The groups are shells around one centre, one inside the other: the same stretched ball of 6 dimensions in 9 sizes.
Some rows, each with its group after it:
[ 14.4  60.6 -30.8 -33.5 -37.6   7.2  14.6  15.0 -18.5  23.6 -16.6 -11.9
  56.9] -> (3)
[ 32.8  20.1  -8.7  -1.0 -44.1  11.1  23.9   2.1   0.6  18.6 -45.2  -2.8
  24.6] -> (4)
[ 16.0   6.8 -10.8  14.6 -51.8  21.4  23.4 -14.4  -5.1  -9.4 -42.4  -8.8
  36.8] -> (6)
[ -4.4  14.3 -44.6 -41.3 -18.5   0.6  12.3   4.9 -11.3  23.7   3.1  13.7
  12.6] -> (5)
[-33.0  10.6 -36.8 -18.7 -29.6  46.1  43.4 -19.4  -4.0 -12.0 -22.9  11.9
  -1.4] -> (1)
[-21.2  22.7 -48.0 -31.8 -23.6  34.4  29.9  -4.7 -20.7 -17.3  -9.6  -0.8
  30.4] -> (5)
[ 11.5  30.4 -34.8 -32.0 -44.4  -7.7 -12.0   4.8  -6.8  30.6  -1.1   0.6
  40.7] -> (2)
[-18.7   3.7 -50.1 -35.5 -30.0  17.2   4.7  -8.8  -8.1  -0.2   3.8  11.2
  14.6] -> (3)
[-10.0  20.4 -47.9 -24.4 -19.1  21.8  27.9   0.2 -37.9 -29.3  -4.2 -13.8
  59.8] -> (1)
[ 12.9  32.2   3.2   7.1 -52.7   8.2  32.3 -10.0  10.9  42.9 -45.6   7.5
  11.1] -> (1)
[-24.8  13.7 -41.0 -29.0 -17.2   6.0  27.6  -7.3 -17.2  14.4   4.3  13.6
  15.8] -> (7)
[ -1.7  25.1 -13.3  -6.9 -45.8  30.2  35.4 -11.7  11.0  22.0 -42.2  10.7
  -1.4] -> (0)
[-11.3   0.6 -20.2  -3.0 -37.0  -4.1  18.0 -18.4  -2.0  26.7  -9.4  15.9
   9.7] -> (5)
[ 27.7  39.6  -3.7  -7.5 -59.1  -3.7   6.2   0.7  12.8  53.9 -35.8   4.2
  22.1] -> (1)
[ -4.3  58.9 -21.6 -32.3 -38.7   9.9  27.5   4.2   1.3  52.0 -20.9   9.9
  15.1] -> (6)
[ -1.6  17.3 -37.2 -16.8 -22.1   5.7  24.0  -0.6 -30.8  -8.2  -5.6  -7.8
  52.5] -> (8)
[-19.1  29.0 -28.6 -28.4 -38.9  45.5  37.5 -10.3  15.0  19.7 -34.4  18.9
 -19.7] -> (6)
[ -6.8  23.2  13.2  14.7 -62.6  11.8  36.1 -27.5  34.1  65.4 -49.3  28.3
 -28.5] -> (2)
[ 10.3  34.1 -28.3 -14.9 -30.7  -2.7  19.1   5.0 -28.4   8.1 -10.7 -12.3
  62.6] -> (8)
[ 16.2  25.7 -34.1 -20.4 -39.3  28.9  16.5   4.5 -14.4 -14.8 -28.9 -13.3
  45.8] -> (7)
[  8.8  -0.2  -9.0  10.7 -64.9   6.7  -0.3 -23.0  13.5  18.5 -29.6   6.5
  16.9] -> (6)
[ 15.0  36.5 -46.3 -37.9 -21.0  15.3  17.8  17.7 -31.5  -9.4 -10.7 -15.7
  59.8] -> (5)
[ -1.3   8.9 -33.9 -19.0 -29.2  52.8  41.8  -5.2  -2.9 -22.0 -41.7   2.6
   3.4] -> (2)
[  9.2   7.6 -30.9 -26.3 -17.9  -1.4  23.1   5.4  -8.5  25.7 -12.6  13.3
   7.5] -> (8)
[ 16.0  39.4 -23.2 -30.6 -34.7  -6.2  13.0  10.5  -1.7  49.8 -16.2   8.4
  19.6] -> (0)
[ 10.6  24.7 -29.6 -12.7 -49.9  17.6   4.2  -4.0 -12.0  -5.8 -20.9 -12.0
  51.7] -> (7)
[ -3.1   2.0  -7.5   1.1 -48.5 -13.7  10.0 -20.2  15.5  54.8 -15.8  25.4
  -7.8] -> (7)
[  2.6  29.2 -56.3 -38.9 -20.6  -0.6   1.1  12.1 -44.5 -17.0  14.6 -19.2
  81.6] -> (2)
[-10.6  -0.3 -19.9  -2.3 -47.2  36.1  28.1 -22.5  13.0   2.7 -36.8  13.9
  -8.8] -> (5)
[-17.1  23.9 -24.7  -5.3 -56.1  21.8  12.0 -21.4  -1.6   5.3 -18.1   0.4
  32.0] -> (7)
[  7.5  35.8 -34.7 -26.4 -44.1  -2.3  -4.2   2.8 -15.5  17.8  -3.0  -7.3
  55.2] -> (1)
[-28.5 -13.0 -39.9 -11.9 -41.4  39.4  17.1 -27.6   2.2 -21.2 -15.5  12.1
   0.8] -> (4)
[-18.3   6.8 -50.3 -30.0 -19.6  -0.5   9.1  -5.4 -28.2  -3.4  15.8   2.8
  41.6] -> (3)
[-20.8  25.4 -13.5 -17.6 -44.2  -6.5  18.0 -17.0  19.3  71.9 -10.4  33.1
 -20.3] -> (3)
[  0.8  15.6 -42.1 -16.8 -16.4  27.8  37.9   2.4 -37.4 -36.7 -18.2 -16.3
  56.5] -> (6)
[  5.0  53.1 -14.8  -9.2 -49.6  11.9  24.6  -2.0  -9.3  24.4 -28.8  -8.3
  47.7] -> (3)
[-39.2 -21.4 -28.6  -6.9 -32.7  10.3  23.2 -33.4   8.9  20.4  -2.9  33.7
 -25.5] -> (2)
[  5.2  27.7 -30.9 -19.6 -39.5  -7.9   1.9  -0.2 -17.2  19.4  -2.1  -4.0
  51.0] -> (0)
[  3.9  49.6 -32.8 -34.5 -28.7   5.1  22.0  11.1 -17.4  27.6 -11.2  -2.2
  40.4] -> (5)
[ -1.1  10.9 -16.6  -4.4 -56.5   5.2   2.7 -17.8  11.1  29.0 -20.0  11.7
  11.8] -> (0)
[ 42.6  31.7 -22.7 -19.3 -37.2  -4.3   6.7  17.5 -15.4  18.3 -26.1 -13.0
  53.7] -> (4)
[ 18.1  57.3 -16.8 -31.1 -46.1   3.7  14.6  11.3   8.1  58.9 -28.5   7.1
  16.6] -> (6)
[ -3.3  12.7 -25.4 -21.7 -28.8 -12.5  14.5  -4.5  -1.9  44.9  -3.7  19.5
   5.8] -> (0)
[-38.6 -12.9 -25.8  -6.2 -39.6  22.8  27.0 -34.3  15.2  18.0 -13.9  31.6
 -28.7] -> (1)
[ -6.6   0.5 -17.7 -12.5 -24.7  -4.2  31.0 -10.3   5.8  45.3 -15.9  28.3
 -18.0] -> (4)
[-16.0  18.2 -12.8 -18.1 -38.4 -19.0  15.9 -14.3  18.6  81.1  -5.3  37.4
 -24.4] -> (2)
[ 15.3  13.2 -40.9 -26.7 -18.2  -6.7  11.1  10.5 -30.7   0.4  -0.8  -7.3
  53.0] -> (8)
[-11.9  11.3 -39.1 -40.0 -13.3  23.8  37.1   1.3   1.8  23.4 -16.6  25.0
 -22.8] -> (4)
[ 27.0  34.5 -18.0 -19.0 -43.0 -18.0   0.5   8.9  -5.8  45.7 -14.6   0.0
  40.0] -> (8)
[  2.1  17.5 -59.2 -44.0 -11.3  19.3  15.8  13.4 -36.4 -26.1   1.5 -11.2
  53.2] -> (7)
[-20.8  14.4 -51.0 -31.9 -16.7  16.3  23.2  -3.5 -29.5 -14.2   5.2  -0.6
  39.5] -> (8)
[ -3.9   3.1 -19.2   3.2 -39.4  15.9  27.6 -17.2  -5.9   1.1 -26.1   4.3
  20.6] -> (0)
[ 10.1  49.2 -15.1 -14.3 -35.6  -1.4  30.5   5.2 -13.8  36.3 -23.3  -2.7
  40.6] -> (3)
[  2.9  43.5 -27.2 -37.4 -24.2 -18.4  17.1  10.8  -7.8  62.6  -0.9  14.9
  18.1] -> (4)

New rows. What belongs after each?
[-21.8  -6.8 -15.8   8.3 -42.1  16.9  31.2 -30.0   3.9   9.9 -23.1  16.9
  -1.5] -> (1)
[-15.8  27.0 -50.1 -37.1 -24.5  16.9  15.7   0.2 -24.3  -5.0   3.0  -2.3
  41.8] -> (5)
[-17.6 -14.3 -35.6 -12.3 -37.2  39.9  23.3 -21.7   5.5 -15.6 -24.5  14.6
  -8.8] -> (3)
[ -3.5  20.9 -42.8 -41.5 -15.9  -0.4  17.2   7.8 -14.7  25.4   1.9  11.7
  17.1] -> (0)
[ 27.6  37.8 -42.3 -37.3 -20.7  14.1  18.6  23.4 -30.6  -7.5 -18.3 -18.1
  60.8] -> (1)
[ 28.1  15.8  -7.0  -1.4 -51.7  -1.2   9.4  -3.4  10.1  36.8 -35.8   6.1
  15.2] -> (1)
[-23.1  19.8 -23.4  -5.1 -42.8  23.7  30.8 -20.8  -4.3   6.8 -20.4   6.6
  18.9] -> (5)
[  1.5  40.7 -42.0 -35.6 -22.3  29.5  32.8  10.8 -23.1  -6.7 -19.8  -8.8
  41.1] -> (8)
[-23.1   0.6 -25.1 -19.0 -35.4  18.5  25.8 -19.8  17.9  34.3 -18.1  32.3
 -32.0] -> (5)
[  0.5  11.0  -9.7  -3.4 -45.8  26.6  33.9 -14.8  19.1  27.7 -44.3  18.7
 -17.9] -> (8)
[ -9.1  11.2 -49.7 -29.3 -15.0  36.3  35.0   0.7 -27.7 -32.4 -14.7  -5.6
  34.4] -> (8)
[ 31.9  42.7  -1.7   4.5 -60.3   6.3  15.8  -0.1   0.2  28.1 -45.0 -11.4
  46.4] -> (4)
[-19.3  -6.1 -18.1   0.0 -43.9  37.6  35.8 -27.6  16.8   7.1 -37.2  21.8
 -23.7] -> (7)
[ -1.3  32.2 -11.0  -3.0 -40.3  -4.4  27.9  -8.4  -7.0  37.4 -20.1   5.5
  28.7] -> (1)
[ -4.7   3.3 -26.1 -15.9 -28.2 -25.4   7.0  -7.9  -7.9  42.9   7.1  18.3
  15.9] -> (6)
[  4.3  35.3  -4.8  -4.6 -63.9  -2.9   5.3 -13.2  17.5  57.7 -26.1  12.8
  12.0] -> (8)
[  9.9  31.5 -56.9 -36.7 -23.1  26.7  12.4  14.2 -43.3 -42.1  -6.3 -28.2
  82.3] -> (2)
[  7.0  12.0  -5.8  -4.8 -43.3 -30.1   7.0 -10.1  11.1  72.1 -10.4  24.7
  -0.1] -> (6)
[  2.0   8.3 -10.0   2.1 -34.6   4.6  35.1 -12.3   0.6  28.1 -29.6  13.3
   4.5] -> (1)
[ 15.3  22.7 -24.3  -9.5 -51.5  -0.7  -3.1  -3.6 -10.7  11.2 -14.6  -8.6
  53.1] -> (7)
[-21.0  37.3 -45.1 -41.4 -36.2  30.2  16.0  -3.2  -5.4   9.8  -7.8   6.4
  18.9] -> (6)
[ -9.3  31.7 -24.8 -16.5 -58.4  14.0   1.9 -14.0   6.4  25.7 -15.3   5.4
  24.4] -> (3)
[-14.9  -5.7 -32.4  -9.3 -44.5  15.6   6.5 -21.6  -0.5  -0.4  -9.7  10.1
  14.3] -> (8)
[ 15.4  29.7 -15.6  -6.1 -56.8  -1.3   0.2  -5.5  -0.6  28.1 -22.0  -3.4
  40.8] -> (5)
[  4.1  22.1 -27.9 -24.4 -19.9   6.8  33.9   4.7 -10.2  24.6 -18.9   9.6
  12.4] -> (0)
[  9.5  21.8 -21.3  -8.4 -32.8  -9.2  18.2  -1.2 -18.4  20.7 -12.1  -2.0
  44.3] -> (5)
[ -2.0  14.6 -36.1 -26.6 -29.4  39.2  32.0  -2.1  -1.9  -4.9 -30.5   6.3
   4.2] -> (8)
[  9.5  13.8   7.4  13.1 -64.4   8.0  19.4 -21.5  29.1  51.4 -46.5  19.7
 -13.1] -> (1)
[-32.1 -14.4 -34.4  -6.4 -37.3  52.8  36.6 -30.2   5.3 -25.7 -29.1  15.4
 -13.5] -> (6)
[ 20.3  23.8  -9.2   7.5 -68.9  10.7  -0.1 -12.6   4.2  12.3 -35.7  -9.3
  44.8] -> (2)
[-19.2  34.7 -24.6 -22.2 -44.8   4.1  13.9 -12.0   3.4  42.9  -7.4  15.2
  12.4] -> (8)
[ 29.3  50.8 -14.9 -21.0 -47.0  14.6  19.7  11.9   2.0  34.0 -40.7  -4.3
  29.5] -> (4)
[ -9.8  13.9 -39.8 -44.4 -13.0   5.2  25.7   4.4  -0.1  40.0  -4.0  27.3
 -17.2] -> (4)
[ -8.6 -15.4 -33.8 -13.6 -24.8  26.4  29.5 -13.6  -2.2  -7.8 -21.3  15.0
  -6.0] -> (1)
[ -8.3  42.7 -22.6 -27.8 -50.3  19.5  16.5  -6.2  14.7  44.5 -24.1  15.3
   0.0] -> (3)
[-38.3  26.0 -24.5 -27.1 -37.9  17.5  31.0 -19.8  19.0  53.9 -12.2  35.3
 -31.5] -> (2)
[ 17.2  40.6 -41.6 -38.9 -19.3  18.2  25.9  19.9 -26.2  -0.8 -18.6 -11.5
  47.9] -> (8)
[ 10.1   4.5 -25.9 -24.5 -21.7 -12.2  16.7   2.8  -1.2  42.7  -9.5  20.4
  -1.5] -> (3)
[-32.1  14.0 -34.0 -17.7 -50.0  25.2  10.5 -24.8   5.7  10.7  -8.3  14.3
   7.0] -> (3)
[ 24.2  30.4 -37.4 -25.7 -34.4   0.3   1.1  12.8 -26.9  -1.2  -9.4 -17.2
  68.2] -> (7)
[  5.3  30.2 -26.0 -23.5 -21.0  13.0  39.4   6.1 -11.8  21.0 -25.0   5.2
  17.5] -> (8)
[ -7.3  22.0 -39.0 -35.4 -32.5  44.8  29.0  -1.5   4.9   2.0 -30.4  10.4
  -5.0] -> (6)
[ 10.8  10.6 -26.7  -7.8 -42.7   0.5   4.3  -6.0 -13.1   4.5 -13.4  -4.9
  44.8] -> (0)
[-41.3   2.8 -33.8 -13.7 -41.8  18.2  16.8 -30.0   2.2  12.2  -1.2  20.6
   0.5] -> (3)
[-19.7  -5.7 -61.0 -31.8 -13.8  43.4  27.6  -6.0 -29.3 -52.1  -5.6  -4.5
  32.6] -> (6)
[ -5.4  35.1 -34.5 -40.9 -18.1  -6.7  23.2   8.4  -9.7  47.5  -0.2  16.4
  11.5] -> (1)
[ 19.7  34.3  -9.5   0.2 -49.0  -5.2  14.7  -2.0  -9.0  28.3 -26.8  -6.7
  47.9] -> (5)
[-19.9  17.6 -29.5 -16.2 -27.0  35.9  46.3 -11.7  -6.2  -0.2 -27.2   9.7
   4.3] -> (7)
[ 24.1  43.2  -6.7 -14.8 -54.5 -28.0  -4.8   3.6   7.9  74.9 -15.5   8.8
  27.9] -> (6)
